There are 5 ways to turn a row about zero (a turn may also mirror it). The second row of each pair is the first, turned, with some noise. The first 45 pairs use one turn. New pairs use 2 turns, one after the other, and a turn may come again.
Known pairs, each followed by its turns in order:
[-33   1  -4 -11   7  38   2  -3]
[-29 -35  -4 -14  10   6  15  10] : taf

[  2  20  18 -16   4 -12  26  20]
[ 21   3   7 -12  12  -4  -7  37] : lal

[ -7 -34 -16   1   2  -3  12  -7]
[-19  12  19  15   4   8 -16  17] : bam

[  8  20   6   8  -6  -9  -2 -25]
[ 15  13   5 -11   9 -15   6 -20] : bam

[ 1  1 -2 15  7 -6 -9 -2]
[-10   3  -2   5   4 -10  12  -7] : bam

[  9 -31  -7  -3   9 -13   3 -24]
[ 23  -7  14  -8  -9 -18  10 -26] : zeg

[ 11   1   8 -24   8  -1  -3  -1]
[ 10 -10  -7   4   8  17  -9 -14] : bam

[ -8   1 -29   3  -6   8  -7  13]
[  6 -12 -16 -18  10 -19   3   0] : taf

[  8   5 -38  -6   0  -3  38 -12]
[ 39  10 -16 -23  -5 -15 -12 -15] : tiba

[ -3  -1  23  38 -12 -13  -5  -7]
[15 19  6 32 15  2 21  9] : taf

[ -8   3   2   4  -5   6 -18   5]
[-11 -15  -1  10   0   1   9  -3] : tiba

[  1  14 -11   6  -1  -2 -14 -12]
[-12   3   5   7   8 -10  15  -9] : lal

[ 10  -3 -12  14   9   0  16 -23]
[ -5  -6  17 -26   4  -6   6 -15] : zeg

[ 10  11 -16   0  11  -5  24 -13]
[ -7   2   9  -3  15 -23 -21   1] : lal

[-12  -7  -6   9   0 -25  27  28]
[-23   5  -5   6 -38  -3 -16 -13] : zeg

[  0   0   5   1 -33   4 -17   1]
[ 16   6 -19   7  13  21  -6  -7] : zeg

[ 11 -10   9  -6  -5  11  18   5]
[ -3  12 -10  -7 -11   1  21  -2] : zeg

[  2  -5   5  -1 -24 -20  -1  -1]
[15  4 -4 21  6 18 -6  4] : tiba

[-12  -5  29   6  -7   1  14  13]
[ -8   3 -16  23   7  22   1   4] : taf

[-38   3   6  22   9   0  38  23]
[-20  22 -15 -34   3  18 -25  30] : lal

[  0  -9  -9   4 -22  -5  10 -10]
[  7   3 -14 -14   2 -10  -5 -18] : lal

[ -2  -2  -4 -22  -8  22  -3   7]
[ 15   9 -13  23  -1   5  -4   1] : lal

[ -5  28   6   6 -10   8 -24  -4]
[-5 19  3  8  7 -1 33  2] : lal

[-16   8 -16  26  -9  38  -3   6]
[  6 -38 -10   1  18 -14  27   6] : taf

[  3 -10   1   4  -2  15  14  14]
[  1  14  14  -1   2  -4   7 -18] : tiba

[ 31  -3 -20   0  29   1   0  -1]
[ 13 -10  25 -26 -16  -7   4  20] : zeg

[ -7 -23  -3   1   1  -6 -12  -3]
[-14   7  12  16  -3  11   4  -1] : bam

[  8  29  19  -2  25 -20   8 -29]
[ -2  -1  46 -10  30  -6   2   5] : lal

[ 5  8 -2 12  2  1 -9  4]
[ -3 -10  -2  -5   1   6  13   0] : tiba

[-16   9 -20   7  -5   3   4  38]
[-22  -3   1  14 -22  28 -16  12] : zeg

[-4 13  3 -5 -4 -2  7  1]
[ -1  -1  -7   2 -12   2   2   9] : taf

[ 2  1 12 26  7  6 10 -8]
[-13  20  14 -10   7  -5   2  -8] : zeg

[ 10  -3  -3  -1 -14  -5  13 -33]
[  6  -3  27  10  -3  -7 -18  21] : taf

[ 0 -7 -5 26  2 -4 15 -7]
[-11   8  16 -14  -5  -1  -5 -19] : zeg

[  0   6  -2 -12  21  -5   0 -38]
[ -3 -13  -7 -23  -7  -7 -30  18] : tiba

[ 13 -18   8  13 -24   4 -20 -16]
[  9   0   1  -4 -22   0  20 -33] : lal

[ 10  -3  -5 -21   6  -1   0  11]
[  0  -5 -14   4   4  17 -13  -1] : bam

[  2   2  -6 -12  -4  -4  16 -10]
[  6   8   4  -8   8   5 -17   1] : bam

[-6 -6 -4  7 -7 -6  9  1]
[-2  3 -6  7  8 -7 -5  8] : taf

[-36 -28  -1  21  -4 -27  -5   4]
[-17  32 -12   5  39 -12   7  12] : taf

[-28  -4  -6   2   4 -12  33   3]
[-24   1  16 -28   6   2 -13  18] : bam

[ -8  19 -31  15   0  -6  -2  11]
[ 18 -13 -21  -4  -2 -13  24  -3] : tiba

[  0 -10  -2 -10  -6   1  -1  -3]
[ 4  3  6  7 -3 10 -4  1] : bam

[-4  1  6 -5  8 20 -1 15]
[-19   7   6  -2   2 -11   8 -13] : tiba

[-17  27   0  -2   4 -18 -37  25]
[-24 -15 -30  21  -2  -4  30  21] : tiba

New pairs, each followed by its turns in order:
[ -1  -5  37   7  10  -2 -11  10]
[-14  18  10   8  16   8  -6 -26] : lal tiba

[  2  38 -12 -13  -1   0  -1   7]
[ -2 -35  15  -4 -11   8   1  -8] : tiba zeg

[-8  6  8 -1 19 20 -2  4]
[-10   3 -19  17  -4   3   9  -6] : zeg taf

[  1   1 -13  16   4 -11 -19  16]
[16 15 -3  8 15 10 -6 12] : zeg zeg

[-14 -23 -10   0 -10  20  26 -19]
[ 10  -3  11  -3 -22  15  21  30] : bam lal

[  1  25  22   2   5   3 -38  -6]
[-39  26  -8  -9  -5  -8  15  -8] : lal zeg

[  4  -4   0  -4   6 -31  -1  -2]
[ -4  21  -3  10  -7   9   1 -18] : zeg bam

[  0 -14 -10   2  20  31   5 -19]
[-18 -14  34   7   1   7  -2 -12] : taf bam

[ 0  1 -5 23  4 -2  2  4]
[11 -9  6 -5 -3  6 15 -8] : zeg bam

[ 4 10 29  6 27 -2  2 -6]
[  8 -12  10  -2  35   0 -10 -12] : taf tiba

[  4 -32   1   3   6  -3   1  19]
[  4  -5   8  24 -16   8  -4 -21] : lal tiba

[-4  7  2  6 -6 -1 24 16]
[-12  20  -5   6  -3  -8   9  14] : taf bam

[  5  -8   9  -5 -19 -10 -14   2]
[-7 15 13 -2  9 17  0  0] : tiba zeg

[ -1  -1   6 -16 -21  -9  -2  10]
[26  6  1  6 -8  3  3  6] : bam bam

[  9  -9  -2  -3  38 -14  21  22]
[ -4 -20  11  15 -25 -33   8  13] : bam tiba

[-8  0 17 -3  0 10  0 -1]
[  6 -16  -1   3  -9   8   5  -2] : lal taf

[-6 -7 14  2 22 17  0  9]
[ 12 -14   0   3 -21  -4  17   9] : lal bam

[ 27  14  -8  -4  33  -3 -38   9]
[ 21  19 -48  -4  12   6 -15  -1] : tiba lal

[ 38  -4  -2  -2 -38  -1  -2   2]
[-16  -1   1 -12 -28  40  11 -10] : taf tiba

[-38  10  -7   8   9  18  -5   1]
[-36  10  15  -2   5   6 -12 -15] : tiba bam

[  0   0 -16  20  -7  -1  19  -2]
[-25  12  -7   4  -4  -8   1 -11] : taf bam

[ 12  -5   9  23 -11  38   3  -1]
[-29  -4  -5  -5  11  -6  23  25] : zeg zeg

[ 6 -6 22  4  1  0 11 -3]
[  7   0 -20  -5   8  -4  -4   8] : zeg tiba

[  6 -21  -9   9 -11  -2  15  22]
[-12  12 -10 -28  13 -10   1   3] : tiba zeg

[ 5 -1  2 -5 -2 -7 -3 24]
[ 5 14  4  6 -5  6  6 18] : bam bam

[  3   3  -3 -26   3   7  38   8]
[  4 -20  -8  34 -14  12  14   3] : bam lal

[  7 -14   5  -2   1   2   7  22]
[ 15   9  -8 -14 -14  -5  -2   6] : zeg bam

[ 11  12 -15  -6  -4   3  -7 -11]
[ 7 16  3 13  1 11 -1 10] : tiba bam

[ 22 -12   2  -2  30  10   1  -6]
[-27   0   4  17  11 -15  13  -5] : bam bam

[ -3  -9  14  20  20 -25 -22  -5]
[ -5  14  26  16  12 -18 -22  -7] : lal tiba

[  0   4  38  -7  -6 -24  -2  -1]
[  4  13 -15 -11 -16  -9  33  16] : lal zeg

[-14  -9  -5   1   5  17  -1 -13]
[-23   7  -2   6  10   9  -1  -6] : taf taf

[  1  -5  13 -16  -4  -3 -38  -9]
[-10   0 -25  20   9 -24  -7  -9] : zeg bam

[-5 -5 -9 32 28  6 -5  1]
[-18   8  21 -20  19 -14 -13 -11] : taf bam

[  3   6 -24  38   9 -19 -20  28]
[ 38  -7 -23   7  16 -37   9   2] : bam tiba

[ -8 -32  -5 -15   0  11  -6  -1]
[ 15   0  19 -10  16  21   7  -9] : lal zeg

[-20  20  -1  -5 -19  -4   2  -4]
[ -7   0  -8   5 -27  17  -5   8] : taf zeg

[  1  21  26 -17  -2  20   0 -21]
[-24 -13  20  -2 -29 -15  -3   8] : zeg zeg

[-24   1  14 -21   3  15 -12 -11]
[-26   7  12  -1  -7  10  27  -7] : tiba bam

[-20   4  -6   6  -1  -9  13   6]
[-17   8 -10 -12  -1   3   5  10] : taf bam

[  4   0  21 -38  -6   0  -9 -19]
[ 11 -22  37   6   2  16   2 -14] : bam taf

[-20   9   3 -10   9   8   2   9]
[-21   9   3 -14   7   4   4  -4] : tiba bam

[-26  -2  -2  -2 -27  -2   5  -4]
[ -1  12  19  12  18 -13  13  15] : zeg bam

[ -2   0 -32 -34   1 -23  13  35]
[ 28  -7 -16  -7  47   0 -22  15] : zeg taf

[ 17 -16   2  -7  22  22   3 -26]
[-19  -5  30  11   9   8 -20  17] : taf tiba

[  3  19  -7   1   2  36 -21   3]
[-13   4 -17   9   0 -18 -33  11] : bam bam

[ -7 -10 -12 -12  -6   0  -4 -15]
[ -5 -15  -4   0  -2  18   3 -10] : taf bam

[ 30 -38   3 -26 -12  -1 -10  -6]
[30  8  9 10 30 -8 14 31] : taf zeg

[ -2  20  -1   4   8 -25  -2  21]
[-24 -14  -8  -7  -9  17 -14  12] : lal bam

[-15  -1 -19  11  38   0  -7  -5]
[  0  10  11 -14   7 -38  12  16] : bam tiba

[  4 -21  -7   4  -8  -1  19   2]
[ 24 -15  -3   0   6   6  -4  -1] : lal zeg

[ 12   1  12   0  22   2 -24   2]
[ -6 -15  18  11 -14  11  -5  16] : taf taf

[  3  -6  10  -6  26 -19 -24   0]
[-15  -7  -1  20  26  15  -6  -8] : lal taf

[ 1  2 -4  3 -4  8  3 -9]
[ 5  9  1  3 -7 -3  1 -3] : taf zeg

[ -3   7  37 -12 -15 -17  -3 -36]
[-28 -33  15   0  25 -21 -13  -5] : zeg lal

